The groups are shells around one centre, one inside the other: the same stretched ball of 6 dimensions in 6 sizes.
In the rows, 128 means zero.
Some rows, each with its group after it:
[115 107 110 124 145 128 127 103 112 128 128] : (4)
[106 137 117 140 109 151 127 115 132 118 150] : (4)
[ 52  90  74 131 132 100 186 124 126 177 128] : (3)
[161 123 137 167 132 211  64  74 132  58 154] : (5)
[ 99  98 118 132 147 135 135 117  90 157 139] : (5)
[117 102 103 161 110 186 118  73 174  90 131] : (3)
[ 93 153 111 172 141 141  97 139  81  95 182] : (5)
[131 119 146 132 124 158 106  99 112 116 130] : (2)
[132 168 140 147 104 158  86 111 129  69 152] : (2)
[184 132 145 108 167 167  74  99  80 105 159] : (5)
[146 148 135 168 114 196  70  89 140  51 158] : (4)
[ 83 108 119 185 121 182 116 114 110 123 162] : (3)
[110 165 116 124 122 118 120 135 108 113 159] : (1)
[134 120 112 115 159 141 118 114  92 137 157] : (0)
[144 160 150 137 138 162  80 127  76 103 176] : (0)
[ 96 165 114 153 129 117 104 138  95  88 163] : (2)
[ 61 143  85 170 110 124 137 130 134 103 156] : (0)
[ 93 123 108 108 153  94 148 141  74 169 146] : (5)
[ 98 129 116 138 104 152 139 115 138 133 146] : (3)
[ 88  95 113 152 122 144 136  98 131 128 121] : (2)
[164 107 140 157 131 214  74  66 138  75 142] : (2)
[131 136 135 114 156 124 106 129  66 132 153] : (4)
[136 171 146 136 112 157  89 123 108  90 165] : (2)
[100 119 118 125 160 112 126 135  64 150 151] : (0)
[148 137 134 167 160 183  59 107  77  73 179] : (2)
[133 147 156 123 139 144  96 132  66 130 160] : (3)
[142 145 126 127 160 151  94 128  70 120 180] : (1)
[156 131 127 135 160 170  82 105  87 101 169] : (4)
[ 57 124  94 142 114 100 160 130 126 139 131] : (5)
[178 130 152 130 135 188  69  79 121  76 141] : (5)
[ 79 112  75 125 133 102 163 117 135 141 132] : (1)
[146 157 118 137 118 170  94 101 142  76 162] : (3)
[ 79 159 106 156 119 125 125 144 103 114 172] : (0)
[149 148 157 143 143 177  72 120  69 104 175] : (5)
[148 114 116 105 142 147 121  91 128 124 133] : (1)
[131 147 135 143 125 147  89 105 116  77 142] : (1)
[ 82 124  99 149 155 115 127 136  78 132 160] : (4)
[ 66 143 107 162 116 128 134 143 103 128 165] : (4)
[ 91 166 115 140 124 107 119 143  97 107 159] : (1)
[ 53 116  99 177 128 130 137 134  99 132 155] : (0)
[ 94 116 115 135 143 114 127 120  94 129 133] : (1)
[156 155 133 144 148 179  72 116  86  88 187] : (2)
[ 96 101 107 116 136 124 155 116 111 167 132] : (1)
[ 91  99 102 139 120 131 143  94 147 122 113] : (3)
[140 163 142 137 140 142  78 124  81  85 165] : (0)
[ 95 143 112 141 133 114 119 128 101 109 147] : (4)
[145 110 121 112 166 131 105  98  92 117 132] : (3)
[144 144 131 135 112 173  98  95 143  87 148] : (0)

New rows, each followed by its group:
[ 69 145 106 174 122 128 118 137 102 103 162] : (4)
[122 143 121 174  93 195  94  89 166  62 153] : (1)
[121 124 107 130 139 128 115 100 124  99 131] : (1)
[127 126 120 107 141 134 130 119 101 147 149] : (5)
[127 135 102 120 126 137 125 102 143 106 141] : (1)
[107 154 110 163 132 143  95 123 107  79 168] : (4)
[122 125 101 161 152 160  95 104 109  86 164] : (1)
[172 147 139 118 162 154  71 107  81  88 162] : (0)
[138 102 132 127 137 172 114  94 115 134 140] : (1)
[110 133 123 170 129 178  98 118 102 105 175] : (4)
[163 134 134 153 140 186  64  82 123  55 151] : (1)
[ 84 106  87 129 150 114 152 124 102 156 146] : (4)
[133 122 136 118 121 152 118  99 126 123 129] : (1)
[ 75 110  83 135 149  98 150 124 105 140 137] : (5)
[134 147 143 181 111 196  66  95 129  51 159] : (0)
[ 55 121  98 168 123 113 139 128 112 119 139] : (2)
[ 98 126  94 132 162 108 127 131  81 131 156] : (0)
[ 96 128 132 142 127 142 124 130  89 142 153] : (5)
[129 164 140 121 127 128 101 131  92 107 156] : (1)
[132 153 118 163 148 171  78 121  88  82 189] : (2)
[135 120 106  96 142 128 137 106 122 141 138] : (3)
[ 61 119  75 168  99 143 156 110 168 117 144] : (3)
[179 148 127 123 149 170  72  91 117  69 159] : (3)
[ 91 112 117 172 120 157 113 101 127  98 135] : (5)
[151 119 120 103 156 142 113 102 102 129 144] : (0)
[ 94 137 119 195 102 194  99 110 135  84 172] : (1)
[132 100 114 155 124 187 106  72 155  91 132] : (1)
[118 131 133 170 145 162  79 112  85  84 160] : (1)
[ 53 113 108 172 119 141 145 136 101 151 157] : (3)
[119 160 125 148 138 149  95 136  81 105 183] : (0)
[ 52 126  91 206  93 159 126 110 159  81 148] : (3)
[ 95 102 122 161 114 158 122  94 137 110 122] : (3)
[ 63  98  76 127 132 101 177 121 128 165 128] : (1)
[ 63 140 103 200 101 158 115 121 135  82 161] : (5)
[130 169 129 151 114 161  87 117 121  72 168] : (0)
[115 114 135 146 153 146 101 116  73 123 148] : (1)
[ 42 134  87 186 110 120 138 132 127 104 150] : (2)
[122 120 106 169 104 195 107  79 174  76 146] : (3)
[134 130 148 173 127 188  69  95 108  70 151] : (1)
[ 91 139  81 130 133 102 140 121 130 111 143] : (3)
[159 173 155 139 131 175  66 123  85  83 182] : (2)
[122 159 107 137 148 127  99 129  93  92 171] : (1)
[103 126 125 127 149 125 126 137  68 154 158] : (0)
[ 39  99  79 173 116 134 167 127 129 154 148] : (3)
[ 95 160 127 139 116 123 120 140  99 118 159] : (5)
